There are 3 ways to turn a row about zero (a turn may also mirror it). The second row of each pair is the first, turned, with some noise. The first 27 pairs use one turn. New pairs use 2 turns, one after the other, and a turn may come again.
Some pairs, each with its turns in order after it:
[  6   7  20 -16   1  -4 -30   5]
[ 22 -14  14  22  13   0  11 -10] | X

[ 3 -2  4  1  6 -5  7  0]
[-4  7  2 -6 -3  6  2  1] | S

[  2  -5   2  -7  12 -27  -6  15]
[  7   3   1  26  -8  -9 -15  -8] | X

[13 -9 33  1 -3 -6 -1  3]
[13 19 23 13 12  6 -2  7] | X

[ -1  -9  -2   0 -10   0 -14   9]
[-4 -7  3 -3  8  6 17  1] | P

[ 24  24 -23   7  10   9  -3  -3]
[  3 -26 -17 -23  12   5  13 -10] | S

[  1 -33 -19   3 -11  11  -5  11]
[ 5  3  5 24 33  7 -9 -5] | S

[ -1   3   1 -16   2  10   0 -10]
[ -7  -3 -17   1  -4  -3 -11   3] | S

[  8 -17  -9  -1  -1  -6  -7  25]
[  6   2   9   2  -4 -26 -14  -9] | X

[ 11  -9   3  14 -13  -2   2 -26]
[ -9 -18  16   4  -6  20 -11  -4] | S

[  8   7 -17  -7  -6   5  11  -7]
[ -9  11   0  -3 -14  -8   1 -15] | P

[ -3  -2  -1 -11   6 -11   8   0]
[  1   4 -11  11   0  -1  -9   3] | X

[  6   2   1 -10  -3  -9   7  -3]
[ 2  7 -8  9  2 -4  3  7] | X

[  1   4 -16   3 -16   0   3   4]
[ 12  -7   2   2   6  -3  -3 -18] | S

[ 12 -12  15  33  -8   3   5  20]
[  8 -38   4  -2   2 -19   6  17] | P

[ -2  12   3   6 -13   8  28   5]
[-22   5   1  -6   6  -1   1  25] | X

[  1   2   2  -3 -16  -5  -8   0]
[-8 -8 -7  1  2  8  8 -7] | P

[-21 -33   7  -8  19   0 -10  -1]
[ -2  21   2  15  10   4 -13  34] | S

[ -6 -10 -13   0  -1   7   3  29]
[ 13  -4  19 -17   4  -6  19  -3] | P

[ 4  2 13  9 -3  0  7 -5]
[ -8  -3   7   3 -11   8   7  -3] | S

[ 14  -2   7  -1 -14  -2  -5   1]
[ -8  -9 -11   3   5  -6   8  -4] | P

[-6 -5 16 -4 -5 -8 33 -9]
[ -6  20   1   5 -25  16  -8 -12] | S

[ -5 -17   1  -4 -17  -6  23  -9]
[  3  -7  11  25  -4  -6   0 -19] | P

[ 5  1  4  5 18 -8  8  0]
[  5   5   1   7 -13   9 -11   8] | X

[-2 15 -9  1  7  4  6  7]
[  7   5  -2 -16  -9  -2  -6  -2] | P

[ -5   0  -3   0   4   8  -4 -15]
[  4  -3  -7 -10   0  12   7  -4] | X

[-14   2 -31   1  -9  33  -8   3]
[-21   5  30 -30  -5   4   4 -11] | P

New pairs, each followed by its turns in order:
[  5  28  -5 -22 -16  20   5  13]
[-10  20 -30   1 -20   0  10 -18] | S X

[ 9 10 23 11  2  4  0 -1]
[ 1  9  8 -1 -1  6 21 14] | P P

[  1 -17 -24  26  33  -5  10 -11]
[ -2 -11  -6  -7  22 -20  41 -11] | X X

[ 4 -2  2  0 -4 33  5 -4]
[ -5  -6  27  -2 -19   0   0   9] | S P

[  2 -12  -6   2   2 -10 -33   6]
[  8  21 -20  12   0   6  16  -9] | P S

[-8 13 -7  0  4 -4 12  8]
[ -5  -6  -5 -10   2   3  -6 -16] | S S

[ -7   2   4  -1   2 -10  10  -2]
[-12  -6  -4  -1  -4  -5   3   5] | P P

[  7  -1  21  -4   3  10  -2 -33]
[  9 -11   0 -16  -4  -3  -2  33] | X X

[  5   4  -2  -3 -33  -1  -6   1]
[ -7  -6  23  -3  -9  10 -13  15] | S S

[  2  -1   7 -15  -1  -2  -9   0]
[  6   7   4  -2 -15   2  -3   4] | X X

[ -3 -21  -6  12  -8   5 -11 -12]
[ -8  -8 -15 -10 -16  -3 -17  -1] | X S

[-1  9  6  4 -4 33 -3 10]
[15 13  5 11 27 -8  5  1] | X P

[ -2  -4  13 -11 -11  -1  -3   2]
[-10  -1   4  10  -2   6   5 -11] | S X

[ 5 -5 -5 12 -7 -7 -5 -9]
[-4 -2  3  7 17 -5 -5  6] | S P

[21  1 -1  1 22  5  4 -9]
[-12  -5   1   2  13 -10   7 -22] | X S

[-33   4  -5 -17   3  16  -4   4]
[  5   4  -8   6  23  13 -16  25] | X S

[ -2  21   4  -4 -18   1  16   3]
[  0 -14  11  -1  -9   8 -21 -13] | S S

[-13  33  24   4   0   2 -17  21]
[-13  15  15  29  -2  21  15  22] | X S

[-21  -2   7   6  23 -29   9  -5]
[ -1  -7 -24 -22  17 -10   6 -22] | S P

[  4   1  -5   4 -33 -19  10 -16]
[-31  -9 -15   7  -9  12  -3  15] | X X

[ -9 -11  27   5  -4   0  16 -25]
[  1 -12 -34   1  -7  -6  20   6] | X S

[  5   1  -2 -12  17  19 -24  -9]
[19 10 19 -6  0  5 24  9] | S P

[-11 -32  15  -1 -14 -23  -1 -10]
[  1 -26  17   1  -8 -21 -16  24] | P P

[ 6 -7 26 -4  3 -8  2 -6]
[-18 -11   5   7  18   6   1  -4] | S X

[  6  -3  15 -18  -3   3  10   7]
[  0  13  -6   7 -14   0  -6  16] | P P

[ -1 -33  33  -8   1   4  -4  -8]
[ 22  -2   8  18 -16 -19  26  14] | S S

[ -3  -2 -12   4 -10  17 -10   6]
[  4  12   5  -6 -18   4 -10  -5] | S X

[ -4  -6   4 -19  12  -1  -5   2]
[  4 -13   2   3 -12   8   2  14] | P X

[ 7 -1  1 11 -6  2 12 -1]
[ 0  2 16  1  3  1 -8  0] | P S

[ 27   0   5 -11  -3   6  27 -12]
[ -8 -19   7  12 -10 -25  -7  20] | X X

[-13   3   2   4  -4  -6   9   5]
[ -6  -9   1  -2   3   8  -5 -10] | X X

[ -7  19  -3   2 -10   7  -6 -14]
[-15   5  12  -3   9  16  -1  -8] | P P

[14 -8  2 -7  0 24 18 13]
[ 14  11 -18  23  -3  12  -1   9] | P P

[ 25 -22 -28   2  18  10  -2 -15]
[-18  11 -26   2  -6  -7  24 -27] | X P

[ -3   2  -2  -6  -8  -8 -25   1]
[-4 -2  8 -4 -8 25 -7  1] | X S

